The first 8 rows are patterns. Each new row is the sum of 2 different patterns, raised or lowered, with some noise. Before adding, each is slid sideways (what falls off one end comes back at the other) and multiplied by a number that may be negative. Names go in the order of the patterns.
Known rows, each followed by the names of its patterns:
[  1   1 -19  -5   1   3 -21 -11   0   2 -22   0 -23 -12 -13  19  17 -36
  10  -3  -8 -19 -36  15  -6   2  -8  36  -1 -28 -36  -9  -9   6 -29  12
 -18 -12 -36  -1   5  -3  36 -21] => H
[ -8   2   2   0 -24   4 -10   5  -3  -3  16  10  -7  -1  36 -36   0   0
   9 -34 -14   4  34  -1  -4 -19  -3 -23 -12   1   2   4 -18  -1 -10   1
  -6 -18  14  -9   4  -7  -1  -3] => Q
[ -6  32 -16  -4 -24   4 -20  -1  36 -11   2   0  12  -7 -26   0  16  11
  19 -36 -13   1 -17  -9  -7  -2   2   1 -11   1  -1   9  -1  10  -4   1
  -2  12  19  -8  -1  -4   0 -20] => G
[  2 -15  -2 -36  -5   9  28   5  -5   7  13  -4 -10   4  -2  -2 -13   7
   0 -11 -11   8  -3  28  -9  -4  -3  24   5  17  -1 -16  -6  -9  10  -3
   1  18   6  -3  16  33 -10  34] => W
[-14   4  -1 -11 -10  21  -2   7   3  -1  -3  -4   0  -4  12 -17   3   4
   4  -6  -7  -1 -29   9  13   1  -2  -5   3  -6   9  17  12   9  -1 -16
  -4  -2   3 -36  -3 -36   4  -6] => M
[  5  -8  12 -13  -1   0   4  13  12  13 -21   3 -36  -9 -22   1  -9   7
  -8 -33  29 -14   0   5  10 -18  -9  -7  -3   2   2  11  11  20   1  13
   4  15  28   4  -4  -4 -36 -19] => C
[ 21   2   7   9   6 -36   8   0  -8  -5 -13   3 -18  -8   6   8  -5 -13
   0  -8   2  -5   0   0 -14   3  11  17  -9 -22  10   8  -5  -4 -18  15
   3   1  -4   5  -2 -15   6   6] => A
[ 23  -2   6  14  -6  -7   8  -4   4 -27  13  14  -2 -13  34  -4  10  -2
  16  -1  10  -5  -3  -4 -27  -7   9  -4 -18  -3 -13 -23 -36  -6 -23 -15
 -16 -10   6   8  -6 -13 -12 -14] => S

New rows. What belongs after each?
[ 19 -25   3  -8 -17 -10 -32   4  41   2  32  -5   0 -37  -7   5  -3   2
  -2  12  -9   6   4   6  10  -5  13   4  -4   3 -27  13  11   3 -31   4
 -14   7  14  10  24   6  -3   1] => Q W
[ 22 -23  19  -7  22  -9  11  -3  31  25  11  34   6  -1  -5  21  45   5
  26  20  23  12  21  60  11   2   3  24  10  -4  22   5  23  15 -41   2
  10 -13   8  -2  31  -2  -6   1] => G S
[ 51 -15   6  13   0  -5  10  21 -23  -1 -26  -4  -6  -2   2  21  -3  -4
  23   1   6  -3  17  11  -2  29  -1  -2   3   5   7  -1   7 -10  -8 -11
 -16  -5  25  21  -8  -4  37   8] => M A
[ -2  -9  10 -15   4 -12 -12 -36 -11  25  19   3  -1 -25  23  -4  23  -2
   4   4  -3  -8 -42  -9   8  -4   8  -8  -5 -10  -3   5   1   9  15   4
  23   6 -33 -13 -21  13 -18 -19] => H A
[ 21 -29 -10  -3  15  20 -15  -5 -16   0 -45   1   6   8 -21   3   4   2
 -28   7   4  31 -22 -22  -8 -41   5  -7   6   5 -11 -36 -17  -2  -9 -19
  22   4 -17  20   2  13 -25  -6] => H A
[ -1  19   9  15  -7   7  48 -11  13  -3  15   0  13  38   1  12  16  37
   1  -2   5  26  19  13 -25   9  13 -28  24   6   8   7  41   9  10 -14
  18  17  31  14  30  20  23  27] => Q G
[ -4 -36 -17 -23 -15  -2  -9 -14 -13 -18 -19 -16 -26 -21 -28 -36 -13  -2
 -13   4  -7  -7 -23  -6 -14  -8  -8 -34  -8  -7 -22 -26   0   0 -12 -11
  12 -38 -24 -27 -29 -35 -31 -16] => Q C
[ -6 -13  -5  13 -18 -13  11   5  -8 -22   4  -9  -6 -14  12  -3  10   4
   8  16  10 -15  21   7 -14  -1 -19  27   2   8   8   8   0   3  32   0
  41   1  -2   7 -20 -33  19  22] => W A
[-19  -4  -1   0   4  -7  15  48   1   0  -2   3  -1 -24  23  19  12 -19
  45  -5  16   2   9  15  11   4   1   5 -16  -2  19   0  -6  -6   1 -24
 -22   4 -16   3   4 -10  11  42] => Q S
[-36  -7  -8 -20 -12 -31 -47 -38 -32 -23 -15 -43 -10 -25 -27 -20  -5 -37
 -23 -14 -25 -29 -68 -31 -16 -11 -18 -14 -11  -4 -37 -53 -37 -30 -24 -75
 -25 -62 -33 -49 -38 -29  -8 -46] => W M
[  7 -20  -9 -12 -49 -30 -21  -9 -53   8  -4 -20 -29  28  19 -34 -22 -14
 -31  -8 -48  -3  -5   3 -14 -28   6  -2 -11 -25 -11 -12 -35 -20 -17 -11
 -22 -22  -4 -22   4 -25  -2 -26] => Q W
[-25  13 -14 -36 -39 -15 -18 -26 -36  -4 -20 -23 -40  -3   3 -16  18   4
 -39 -15 -23  -5 -31 -23 -23   8 -13 -10 -46  -7 -47 -30 -19   4   7 -52
  -4 -19 -19 -27 -52  14 -19  -4] => H Q
[ 21  17 -12  -1  -2  11   1  -3  12  -7  12  10  26   0   4   9  11  -1
  21  -7  31  11   0  -3   4  11 -13  16  25  29   3  23  43   9 -10  20
  -6 -12 -26  -8  18  11  -1  11] => W A
[ 25  10 -17  46 -26   8 -13 -27   7  12  16   5  36   0 -22 -38 -13 -19
   7 -33   9 -25 -30 -33   5  15  38  52 -15   8  -3   2   0   3   3 -23
 -17  -4  23 -20  36  -4  14  -6] => H C
[-10  -6 -15 -38 -12 -17  12 -31  -4 -20 -32 -14 -26  11  16   0 -16 -29
   3 -20  -1   2  23   1   0 -15 -23   6   0  17   6  -9 -16 -45 -16   0
 -18  -9 -10 -10   7  -1   1 -14] => H C
[ -9  10  27  -7   3 -18  15 -21  11  15  14 -13 -13  -9 -49   1  21 -24
   3 -23  -2 -25   3  37 -19  -8  10   2   1 -21   4  -5 -11  28 -45 -17
  -2 -11  11 -26  -2  -6  -5 -40] => H G
[  4  32  -1   9   6  18  16  -2  15  43  14  16  11  33  27  26  28  27
  13  12  25  36  19  12  21  15  23  20  30  25  22   4  23  67 -16  15
  27  30   8  -9  25  47  21  13] => Q A
[ -2 -13 -11 -23  15 -14 -13 -27 -16   8 -33  -4 -24  -7 -22 -16   1 -32
 -30 -39  13   0 -17 -27 -11 -14 -18 -46 -16 -19 -57  14 -12  -7 -32   7
 -24 -27 -57 -26 -21  31 -32  -2] => Q A
[ 43  -2 -24  -7   3  26  25  -5  25  -1  -2 -21  41  -5  24  44 -20   9
  28   2   7  18  13 -10  -6   6  -6 -13  -2 -15 -12 -23  25  30 -18  44
  23   0   2 -33  31   4  12  -4] => H C
[-62  -8 -56 -19 -31 -35 -19 -32 -26 -26  -2 -39 -13 -29 -21 -23 -23  -6
 -14 -20 -30  14 -51 -18 -21 -15 -53 -49  -5  21 -22 -21 -40 -19 -44 -27
  -9  -7 -10 -35 -35 -35 -20 -25] => Q M
[ 37  20  27 -21  35  59  64  39  27  16  45  -2  25  34  51  19   2   6
 -19  39  26  47  56  22  30   5  52  32  23  16  37  16  40  48  30  33
  13  71  13  33  28  49  85 -13] => H C
[ -4   3 -19  -1   1  16  11  17   4  15 -21  18  -1  11   1  -3   2   3
  21   1  16   0  -1  -7 -11  37 -15   5 -14  -2  -5  11  54 -11  -8  16
  21  -6 -18  -6  30  16  24 -29] => G A
[  3  33 -13  -4  -3  15  11   5  10 -13  -1  -2  11  49  21   7   9   3
  13   4  16  -3 -15 -15   4  40  -3  30  21  32  17   5   1   9  39 -16
  22  21   0  -7   8  12   3  -1] => C A
[ 11   1 -29 -26 -45 -24  -4  27  -7 -10 -11  28 -10  15  -5  -5   2 -22
   2   3 -11 -37   4 -11   4 -14 -11  -5  11   5  -8   9 -23 -15 -25   5
  -4  -5  30 -12 -23   3  14 -10] => W M
[  8  -5 -11   3  16  11  15  -4  -8  -6 -12  -9 -41  11  -2  -4 -24  -1
  -5  11   6  43  17   3   2 -14  13 -16  -7   3 -15 -23  -9  11 -17   6
   5   5 -16  -3  -9  12  34 -36] => C S
[ 34   5  14 -17   0   2  23  -8 -11 -12  16   9 -14  -7  23   3   6  29
  38  21  -2  -9   3   3  19 -10  35 -11  10  -8  21  15   7  44 -27  16
  26  -2  11  14  21  -4  17  26] => H M
[-22 -13 -16  -3  -1   2 -14  -9   6   6   2   9  35   3 -40  11 -33   3
  -5   4  -3 -54   1 -12  -9  -9   9  26 -24 -23 -40 -34  15   4 -17  14
  -5 -25  21 -19 -10  14   2 -19] => G C
[-11  -1 -26 -10 -45  -9   8  -4  -9   0 -15  -1  -7  -2 -28  18 -16  -3
 -12 -28 -13  -3  -9 -13  -8 -41 -16 -47  -5 -28 -19  -3  -7  -3   0  30
 -46  -9 -15  16 -40 -15   3  18] => Q S
[  8  15  31 -19  15  26  21 -23  43  18 -17  13  58  29   7 -17  16   9
  43  31  39  34  16  -5   8  24  16  -7   8 -13  36   1  10  13  21  10
   9  42   8  18  21  37   8  23] => Q M
[ 14  22   8  11   7   0 -10  -8   7  33   4 -13   8  -2 -47 -23   2 -23
 -10 -20  -9  -2   2   7  -1  -3 -19  35   1  13  15  -1   3   3  10  20
  -5  12   1  14  10  40  -2   4] => A S
[ -1  14  20  -8   2 -27   4 -18   5 -18  10  -3 -27  25  24   1   7  17
  -8   5   0  15  13   3   6  21  34  10  23   5  20  35   4  10   1 -24
 -18  15  13  10 -10   7  10  21] => C A
[ -1 -15  30  12  18 -20  66  42  10  12  46  29 -16 -19  34  47  35  22
  30  47   2  27  15  56  20  28  13  -5  45   0  22  25  26  16  14  39
  21  10  10  55  12  36  21  24] => H Q
[  5  21   0  -5   4 -16 -19  -3 -22   6 -20 -12  -3  31   3  13  10 -15
  11 -29   2 -13  -5 -10   6   4 -28  26 -17   3   3   3  -9 -15 -19 -18
   7  21  -1   2  16   4  23 -12] => C A
[-20  -2 -32   1  17   2 -15  -8  23 -42   5  10  12 -26 -17 -20  15 -10
  -5 -55 -16 -64 -10  -9 -21  -1 -19 -20 -25  20 -15 -13  11 -16  -5 -15
  -7  -9  -3 -20  -2  -5 -23 -11] => Q M
[  3 -31 -16 -37 -18 -35 -20  -9 -21   4 -37 -17  -5 -37 -34 -35 -10 -13
 -36 -29 -15 -31  -4 -50 -32 -31  -3 -10 -50   5 -26 -34 -57 -50 -18 -35
 -30  12   1 -23 -33 -43 -11 -23] => H A
[ 17  23  26  15  20 -19  19  23 -24  43   7  39  14  39  25 -14  42  -3
  14 -35  16  20  18  -7   9 -13  20  60  -3  29  32  34  -2   3   7  20
  12  12  13  24  24  22  31  20] => G C
[ 24   5   0  13  15  33  21   7  27 -17  15  32  34  11  21   2  36 -15
  24   8  42   4   4   0 -38  31   6   9  26  30  13 -26  40  21  26   0
  40   5  -7  24  13  -9 -13  42] => H G
[ -6  19   6  34   7   6  20   0   9 -16   7  17   2  -6  19  -4 -31 -16
  -3   2   1  -4  24  27  17   7  43 -33  -1  33  22  -9  14  10  40  19
   3  -4 -18   1  19  13   5  48] => Q S
